The rows of a group lie close to one hidden flat surface of 10 dimensions, which passes through zero. Surfaces can cross.
Some rows, each with its group after it:
[ -8  16 -24 -17  10   6 -23 -14   7 -12  -1  -6  12   3  35 -21  -6 -14
  -6   9   2 -14   2] : (1)
[ 18  30  -5 -10  -1 -27  -6  13  14 -12  -7   3   1  13  30  12  29  10
 -43  20  -7 -38   3] : (5)
[ -6  36   9 -24  24  30  -7  46   6 -22  20 -47   1  16  25  33 -10  -2
   2 -15 -11  43   3] : (5)
[ 25   4  38  14 -19 -40  33  -2  18  17 -11  18   4  -6 -50  38  23  21
   0  -5  -7 -24 -17] : (1)
[ -4 -47 -12  27 -19 -29  21   7 -27  -4 -18  21  29  12  -8 -29   2  28
  -5   4  13  17  11] : (0)
[ -1  37 -26  -6   2 -17 -12   0  35   3  -3  -2  27   6  -7  -9  -5   1
  -4  -4   2  -1   2] : (5)
[ 33 -30  22  11 -13   4   9  16 -11 -22 -15  11   1   5  24  36  29  19
  -8  28  16 -43  -6] : (1)
[  4  16  14 -19  -1  -2  14   1   0   8   6   0  -6 -11  13  28  -5   7
   3 -20  -3  21  -4] : (3)
[-25  37   7   4 -22  14 -29   1  18   0  11  -5  54 -12  -3  -9  -8  10
  52  12  11  -7 -13] : (1)
[  3  36  -5 -12  20  13  -4   6  16 -10 -11   1  -5 -17 -19  13  10  11
 -39  -4 -21  -9  -8] : (1)
[ -4 -29  -5   5 -11 -37   1  -7  13  -5 -18   2 -14  29   1  -8 -23 -24
   7  11  16 -36  33] : (3)
[-18  -8  21   0 -19  29  22  11 -19  10  -7  22 -26 -13  22  20 -30   9
  23  -4   8  15   7] : (4)
[  4 -27  12  -7 -49  19 -20  17 -19 -10  36  -3  72 -31 -15 -12   4  31
  45   6  32  19   4] : (0)
[ 26 -24   3  -6   6  27  17  21  -7 -19 -10  -4 -11  14  -1  38   6   8
 -19 -10  -1 -13  26] : (5)
[  5  25  24   0 -10  -8   5 -12  31  10  -1  -5  17  27 -17  32  28   2
 -19  -5 -29 -39  11] : (4)
[ -2  31  34 -38  20  11  24  10 -29  -2  35 -41 -20 -12  49  57 -21   3
   9 -38  -9  57 -21] : (3)
[-22  11   4 -35 -33  59 -18 -24  46  -1   3  -3  42 -16   1   7 -14  12
   7 -21 -22  30  28] : (2)
[  5  -1  -4   6   6  10 -13   0 -17 -11  -5  21   6 -14   9 -17  16   8
 -11  24  10 -37 -12] : (0)
[ -3 -16 -11  10  16  16  -7  -5 -23 -10 -15  12 -10 -15  12 -31  12   1
 -16  19   2  -4 -13] : (4)
[ 30 -34  13  19  -8 -13  29  22  -8  -2 -11   4   0  15 -27  29  12  20
   0  -9   3   5   5] : (1)
[ -9 -50  -5  34 -16 -14  26 -13  -1   0 -26  10  32  60 -36  -5 -14  10
  13 -19 -11  16  34] : (3)
[-27   4  16  -6 -10   1 -11   3 -11 -12  17 -20  29  -7 -26 -23   0  16
  -4  -5 -10   6   5] : (2)
[-44 -15   5   4  33  18 -16 -43  22 -23 -19 -43  -1  20 -16 -18 -23 -19
 -15 -22 -60  56   6] : (4)
[ 20 -29  26  -2 -18  14   3 -30  17 -24 -29   5  25  18   6  38   6   6
  -8   4 -15 -28  15] : (4)
[-26 -16  21 -22 -33  13  -2 -38   7  11  -3  23 -17 -17  13  -6 -10  -2
 -16   4  -8 -36  24] : (2)
[-25   7  27  -6  -8  -7  -3  -5  -9   7  17 -12 -21  12  27   5 -12 -17
  18   7   5 -14   6] : (0)
[-22  32  -8 -15  22 -12 -19   0   2 -27  -3 -17  30  14  10 -14 -32 -16
  15 -12  15  -8  -5] : (2)
[ 12   0  17  -7  -5 -14  18   0   2  25  14  -8 -39  13   2  25  14 -16
 -10  -8 -15  10   8] : (5)
[ 10 -26  39 -10  16  -4   5   9 -37 -16  20 -34 -46  16  51  35 -11 -30
  20   6  17  -2  -9] : (0)
[ -2   3  -5   9  20   5   0  24  -7  -3  27 -34  22   8 -62 -22  15   4
  -3 -15 -15  24   0] : (3)
[ 25 -36 -19  19  10 -11  -3 -14  27   7 -16 -12   5  19 -24  -7  11  -8
   1  -7 -22  44   3] : (0)
[ 14  42  -1 -16   8  29 -11  36  10 -11  19 -22   8  10  13  32  16   4
  -4  -4 -10  -3   4] : (2)
[-28 -38  14  -4 -30 -22   6 -28  20   9 -18  14  -5  -2 -16 -10 -18   7
 -16  -4 -11   1  24] : (2)
[-13   9   4  -3  19 -11  26   4 -33   0 -10  14 -26  -3  23   5 -20   0
  -9 -15  10   3 -10] : (0)
[  8  -3   9  16 -10   3  17 -10 -13  14   3  10  23   3  -8   5  24  17
   3 -11 -11   3 -17] : (3)
[ -4  20  25  21 -20  -7  14  12 -27  18  15   8  -6  22   0   4  59  13
 -19  22 -19 -47 -10] : (3)
[ 14  -6   7 -16  -3  -7  -5   4  -4 -13   4  -6   0  -4  33  24 -17  -7
   9   4  18  -2  -4] : (3)
[-13   4  -5   4  21  -4  -2  15  -1 -24   1 -24  26  17 -43  -6 -28  -2
  12 -17  -5  13   9] : (1)
[ 12  12 -17   3  20   8 -29 -18 -13 -17  12  -9  36  -6  16 -21   5 -10
  24   3  12  -1 -32] : (2)
[ 21  -9  12  25  -7  12  14  15 -16  33   5  36 -48 -19  10   4  47   6
 -14  33   3 -24 -13] : (2)
[  5 -46   3  32 -10  17  23  24 -25 -17  -8  -7  43  34 -14  11 -15  29
  37 -21   7  42  19] : (3)
[ 16 -24 -19  13 -16 -24 -31 -37  29 -22 -40  21  46  -8   7 -23  -3  13
  -3  24  13 -27 -10] : (2)
[-12  -8   1 -22 -40  33 -20 -30  47  50  27 -13 -25   2  22  -1  17 -29
   8   4 -35  25  36] : (1)
[-13 -13  -7   6 -17  31 -13  45 -29  -7  12  -2   5  21  49 -11 -10  -2
  30  21  31  -1  23] : (1)
[ 30   4   6  -7 -37  13  -1   4  16   1  -3  19  48  -5  -3  37  18  26
  12  -1   7 -23   5] : (4)
[ -7  14  -3   7   7  22 -30 -10  31  -3   3 -14  16   4 -41 -18  -5 -26
  23   3  -7 -26  -3] : (5)
[  7  32  11  -6   9 -27  32   3  20  20 -12  13 -16 -11 -35  25   7  16
 -29 -22 -12   1  -7] : (1)
[-17 -28  24  -1 -28 -23   3  11 -20  -9   7  -9  12  34  33  17 -18   0
  11   3  11   4  17] : (0)
[ -5   7   1  -4   3  16  -2   0  12 -12 -19   1  -8  11   4  10   9   2
 -38  10 -21 -23  13] : (4)
[ 11  19 -35  20  45  14  -7  18 -36 -17 -14  19 -10  -5  16 -23  -8 -12
   8  12  28 -24 -30] : (2)
[ -7  20 -11 -24 -12  -4   8  18  -5   9  14   2  -7   9  29   7   0   3
 -25 -16   0   9  33] : (4)
[  2  -6  21  -4 -15 -15 -18 -31  -6 -11  -1   0   0   3  58   7   7  -8
  12  32   9 -38 -17] : (5)
[ 21  -2 -35  20  -8  38  11  45   0  17  -9  40 -18 -22 -40 -12  39  31
 -32  12   1  -3  21] : (1)
[-30  42  15 -10 -12  22   3  33  15  26   6  10 -52 -37   3   9 -27   3
  23   0  10  25  -4] : (4)
[-42  -6  10 -19   3 -17   2 -15 -29 -32  -1  -7  31  13  26 -14 -50   3
  22 -24  16  -1   8] : (0)
[-28   1   4   6  33   2  14  14 -29  -6 -10  -7 -48  15  20  -5 -26 -13
  -5  -4  -4   7  -1] : (0)
[ 19   8   9 -27 -18  31 -20  16  11 -29   3 -16  49  -8  32  41   5  23
   2   4   0   3   1] : (0)
[-49  16   0  10  -6 -23   5  11 -23  -2   0   5  13 -12  -9 -40 -18  28
  -4   1  -3  30  -9] : (5)
[-17   2 -11   0  14  -1  -8 -13  10  -3  -7   6 -27  -1  -2 -24   9 -10
 -30  16 -15 -10   1] : (4)
[ 17  -4   6   3  -1 -19  11  -5 -15   5   0  17 -26 -15  17   6  17  -3
 -15  16  11 -38 -12] : (3)
[ 18 -31 -21  -5   4 -14  24 -10 -29   1 -12  16   1  -4  40   9 -27   8
  18 -18  27  43  -9] : (5)
[  9  -6 -16   0  -7  25 -32 -43  33 -25 -32   3  57   3   5 -10  15  13
 -22   8 -30  -8  -1] : (3)
[ 15  -8   3   6 -20  -3   7 -25   7  40   2  19 -20 -14  16   3  18 -11
   7   7   3  -1  -9] : (2)
[ -2 -20 -47 -15  -8  15 -15 -27   1   7   6  13  21 -22  11 -45  13   7
 -29  -4  -6  28  15] : (4)
[-20 -36  22  13 -36 -12  -2 -48 -14   9 -12  30  11 -16   4 -27  -2  14
   9  20   7 -26 -10] : (5)
[ 40 -43 -22  -2  31   5   5   6  -1 -34 -13 -13  16  21  -9  20 -24 -12
   4 -30  13  30  20] : (5)

New rows, each followed by its group:
[ 19 -11  11 -16 -16  -7 -19 -14  12 -15  14 -14  45  -5 -31   6   5  -4
   9  -5   7 -31  13] : (0)
[ 25 -11 -42  -8   9  37   5  22   8 -23 -24  15  33 -10 -18  10 -19  26
  -3 -27  16  32  16] : (5)
[ -3  19   7 -25  -2   1 -17  -7  10 -13   6 -20  24  14   8  11   0  -8
   0  -6 -10 -18   6] : (2)
[-35 -20  -3  19   5 -41  37  25 -47 -11 -11  15 -19  24  -7 -26 -30  10
  -7 -12  14   3  17] : (0)
[ 47 -12 -23   2  40  -2  -3 -42  24   2 -16  -5  -6  -6 -30   8  18 -20
 -16 -14 -16   5 -25] : (0)
[-12   9  -9  17   8  33   4  67 -20 -20   3   0  -4   5 -22  -4  -5  17
   1   3  14   5  17] : (1)
[ 11  20 -15  12  23  34 -14  -9  24  22  -7   2 -40 -18   6   3  19 -20
 -10  16 -24   9 -23] : (0)
[ 27  27  15 -23  -7  36  -5  46  14   9  33 -24 -13 -22 -11  44  21   5
  12   2   4   6  -2] : (0)
[ 22 -22   0   0  40 -37 -12  -2 -11 -29   3 -41 -14  45  16  13   1 -34
  -8   1  -1 -11  -5] : (5)
[ -3  21 -18  10  -5  34 -15   6  26  12  -9  14  31 -38 -50 -21   4  19
  13   8  -6  26 -22] : (4)
[-31 -22  24  -2  -6  47   3  12 -25 -17   8 -18  10  -9 -15  -1 -18  22
  15 -12 -13  46   3] : (5)
[-16  33  18 -15  15  -9   6  25 -21  30  45 -24 -47 -21  -3  -4  -8 -15
  16 -17   7  34 -19] : (3)
[  7 -23 -13   0  -5 -11 -22 -18  20 -12 -19   4  -4   3  15 -15  -7 -21
  -5  21  10 -31  11] : (3)
[-32 -28  24  19  -3 -39  14   0 -36   4  13  -2  -6  -9 -20 -38   0  17
   0   5   3  10 -13] : (2)
[-20  -8  -5  11 -11 -22   0 -17   5 -16 -24  12  23  13 -19 -17 -35   4
   8 -12  12 -10  11] : (5)
[-17  -9  19  14   1  14   9 -23  -1   2 -12   9 -19  -2 -12   7 -10   0
  13   2 -14  -4  -9] : (4)
[ -9   0 -29  26 -10  -4  12  14  13  14 -23  30  18  -5 -20 -21  16  29
 -18   3 -13  24  11] : (0)
[  3 -29 -21  15  13  -8 -12 -29  12 -16 -35   6  14  23  22 -10   6   3
 -21  11 -16   0  -5] : (0)
[ 10   6   8 -31  -5 -11 -34  -4  41 -22  12 -35  14  19  27  29 -13 -28
  -1   7   1 -18  17] : (3)
[ 24 -34  -4  -2  -8   2  -3 -12 -10 -12  -6   1  36 -10  10   7   1  27
   8 -10   8  38 -15] : (0)
[ 29  12  23  -2 -18 -34  23  22  -5   5   2   9  -6  20  -9  44  10   0
   6   3  21 -49  11] : (4)
[ 26   5  -2 -28   9  -7 -20  22  27 -35   0 -26  13   8  11  32 -10 -12
 -10   6  14 -22  19] : (3)
[  4  -7   1   3  22  19   0   7 -17 -35 -16  -4  10  13   6  12   9  11
 -23  -8 -15   5   2] : (3)
[  1   1 -18 -13 -24  23  -5  15   2  20  13  16   9 -48  18  -9 -28  16
  40  -7  36  55   0] : (4)
[ 37  39 -22  -6  15 -16  -2  33  14   9   8   8 -26  -5  18   8  54   5
 -51  19  -4 -27 -13] : (5)
[-15 -18  25  -4  12  -5   1 -34 -17 -17   3 -28   2  25  40  10  -3 -11
  -3  -6 -27  14 -12] : (3)
[-28 -12  25 -11 -21 -16  13   3 -22 -17  -5  -5   6   1  31   6 -16  35
 -14  -7  -2  18   9] : (5)
[ 28   6  10 -13  22 -27  24 -18 -25  18   9   3 -38 -29   3  18   8  -5
 -11 -12  11  -1 -31] : (3)
[-30 -24 -25   2  14  28  -3 -28  20   3 -34  10 -26  -8 -26 -36  -8 -11
 -44  -3 -36  15  21] : (4)
[-43  49 -21 -27  40 -24   3   6  -7  -4   8 -12 -14  16   2 -24 -43 -27
 -11 -35   3  16  11] : (1)
[ -7   7  30  -2 -35  -9  32  -5  -3  24  -6  17  -5  28  34  48 -11  15
  17 -21  -8  12  13] : (3)
[  2   9   2  18  13 -52  17   0 -40 -17 -16  14  42   9  -7  -4 -30  16
  36 -17  37   5 -36] : (1)
[ -3 -22  -7   2 -17 -10  11 -10 -10 -17 -34  38  27  -3   2  -9 -33  18
   0  -4  22 -14   9] : (5)
[-19 -64  -7  -4 -10 -21  17 -50  14   4 -44  34 -24   1 -28 -24 -40  -5
 -22 -12  -2  -7  46] : (2)
[-12  26   6 -20  55   2 -14   2  -8 -51 -15 -30  14   7   3   3 -24   0
 -21 -10  -5  -5 -14] : (1)
[ 18   1 -10  -8   6 -17  -6   0  -2   1   9  -7   2  -2  20  -2  27  -1
 -19   3  -7  10 -13] : (5)
[ 13 -12 -10 -15  10   9 -14 -45  22   8  -6   0 -14 -15  -1 -12  16 -13
 -34  -3 -27   9  -1] : (1)
[-22  19  -7  -3  -3  29   2   4 -14   6  13   2   8 -13   8 -17  12  17
  -9  -6 -16  23  -2] : (4)
[ 77 -13 -20  20 -19 -28  13  -1  50  34 -14  12  -1  16   9  47  45  -7
  11   5  -7  26 -12] : (2)
[-34 -13  40   4 -19  -6   3 -30   6   6   4 -11  -5  16 -14   1 -26 -23
  34   2  -4 -22  14] : (5)
[-18  -6   7  -6  15   3  13   8 -21  -7  12 -18 -10  15  21  -2 -20  -5
   3 -23  -6  39  10] : (4)
[ 33 -34  -9  10  24 -29  21 -12 -34 -16 -27  29 -33  -3  -4   4   6  -5
 -28  11  19 -36 -14] : (3)
[-29   3  17  11 -35 -28 -19 -15   1  -2  -3   2  38 -23  39 -26 -14  27
  34  25  11  31 -39] : (2)
[  1  30 -14 -13  14 -42 -10  26  17  16  29 -31 -15  -4   3 -10 -26 -33
  30  -6  26  36  -4] : (4)
[ 29  34  -5 -26 -27 -23 -15  -8  41 -17 -16   0  55  17  46  47   5  14
  -6  -3   0 -19   7] : (1)
[ -6 -37  -8  21  12 -32  -1 -13   4 -17 -23 -11  -7  48   6 -10  -7 -24
 -12  13 -17 -11  18] : (0)
[-12  82 -11  -6  14 -26 -16   9   2   9  22   2   7   0  12 -13  10 -17
  15   7  17 -45 -28] : (2)
[  3  -5 -18   2   4  11  -3   6  23  -8 -12 -15  27  14 -13   2  -9  12
  -5 -17 -19  43  13] : (0)
[ 25 -31  23  -5  13  -9  12  23 -44 -19  19 -19 -28  -1   9  25   1 -10
   6   5  27 -27  -2] : (0)
[ -2   9 -15  -3  10  36 -16  48 -32 -41  -7   9   1   4  52  -3  -2  13
  -7  24  26 -23   3] : (1)
[-12  -1 -11  -3   8 -33  -1 -51  37   4 -14  -9  29  28 -32 -16 -18 -19
  -4 -27 -23   3  20] : (0)
[  7  17 -17 -22  28  -1   2   8   7  -5  -7   6 -30 -33  -6   2 -23 -15
 -14 -15  21   8  -1] : (3)
[ 10 -46   1 -15 -20 -28  -2 -26 -22   7  12  -5  -1  -6  56   5 -23 -12
  32  -6  35  26  -4] : (4)
[-32 -23  12  23  12 -14  -1  15 -15   3  12 -13 -36  26 -16 -26 -10 -26
   7  12   0 -10  17] : (0)
[ 51 -11  -3   1   1 -30   9 -23  18  15 -10   6 -13   4   1  25  27 -13
 -22   6 -11  -8 -13] : (0)
[ 11   5  -6  -5  27 -20 -40  -7  25 -29  -4 -30 -10   5  15  -9  -6 -31
   1  27   4 -21 -17] : (4)
[ 45   3  -4  -8   6 -12  30   1 -12   4  -9  25   9 -21 -13  37  16  24
 -15 -21   9  -4 -14] : (3)
[ 53 -40 -10  14 -27  41   6  24   8  -9 -27  26  29 -22   2  36  39  51
 -16  19  -4  17   3] : (1)
[-19  28 -21 -31 -19  10   5  -7 -23  18  34   8  23   4  65 -18  43  16
 -44  -6 -21  12  15] : (4)
[-33  16  22   7 -22 -19  -1 -13  -1  19   2   9 -15  -8  -7 -20   4  -1
   5  14  -3 -25  -5] : (5)
[ 22 -56   3   3  11 -10   9 -44  -7   6 -10  -8 -18   0   0   4   5 -13
 -14  -7 -18  18  -7] : (1)
[ 11 -17   4  -7   9   8 -13 -25  11 -10   8 -25  29  -4 -18  -5 -11 -10
  15 -22  -5  23  -7] : (0)
[ 32 -10  -7   2   2  -5   1  -6  -6  -6  -4  20  -1 -17   9   5  11   4
 -10  12  22 -28 -15] : (3)
[  0 -17   7 -20  -5  -9  11 -12 -33  -9   9 -13   7  31  65  22  -1   2
 -10  -9   1  -1  18] : (4)
[-15 -27  20   8 -23  12   6 -18   1   3  -9   5   5  -3 -40  -1  -5   6
   6  -4  -5 -16  17] : (5)
[ 43 -38  32 -32  18  -6  -8 -35 -47 -51   5 -22  13  -8  50  35  -6 -14
  14   1  33 -32 -28] : (0)
[ -3 -30 -23  26   2  12  17  -6  -8 -18 -56  41   5  16   3  -4 -16  19
 -18   3  -4 -12  18] : (3)
[ -7 -27   0  27 -24  -4  -1 -33  -1  21  10   4  38   3 -28 -36   7   4
  36  -5 -13  35 -10] : (3)
[ 13 -24 -36  -3  31 -11 -24  21   6 -23  -6  -8 -14 -16  -9 -26 -27 -21
   0  12  31  15  -4] : (4)
[-28  12 -11   8  24  48 -24  10 -26 -27 -12  11 -11 -17   2 -42  -4  -6
  -9  27  12 -38 -10] : (0)
[ -1   4  -6  19 -28   2  11   1 -15  28   6  32  10 -24   0 -17   8  19
  34   8  15  19 -11] : (1)
[ 13 -21 -33   2   5 -18  10 -12 -17   1  -7  17   9  -2  31 -18 -14   2
   4 -10  16  28   2] : (1)
[-15  26 -10  17  46  39 -33  33 -19 -32  10 -25 -16  -5  -5 -24   1 -22
   7  26   6 -19 -28] : (5)
[-12  33  17 -30  12  29  -3  11  -1  -7  27 -30   3  16  -3  20   2 -11
 -11 -16 -13 -20  17] : (2)
[ -7 -18  -9 -10  -1   9   1  14  14   9 -15  12 -42 -29   0   0 -43 -17
  14   2  32  19  14] : (4)
[ 47  28  14 -36  24   7   9 -20   6  14  24 -13 -20 -37 -22  37  10 -20
  -1 -33   6  -1 -32] : (0)
[ 24 -10  -3  -6   1  19 -12  22  26 -25 -18  -3  27 -10 -23  22 -16  13
  10   0  12   2  11] : (4)
[-23   0   5   3  -7  18 -35  33   1 -21  26 -42  23  20  -1 -18  -3 -11
  21  15  -3   7  17] : (3)
[-13  36   3 -27 -10  12  -8  22  21  -8  17 -12  34  -1 -47   9 -11   6
   2 -24   0  -8  28] : (0)
[  5  -4  -9   9  -1  22 -15 -18   3   4 -15   6   4 -17  30  -5   7   6
   8   8  -9  35 -26] : (0)
[ 39 -30  -5  -6   8   7  -1 -17  -8  -3   2   0  -5  -2  32  22  18  -8
   3   8   6   0 -18] : (5)
[ 18   7  13  15   0   2 -16   4  15 -13  11 -20  54   1 -41   7   8   6
  34  -7  -6  13 -25] : (4)
[ 27   3 -11  -8 -23  -7  -4  15  13 -21 -25  19  49   2   3  14  20  37
 -32   4   0 -17  17] : (0)
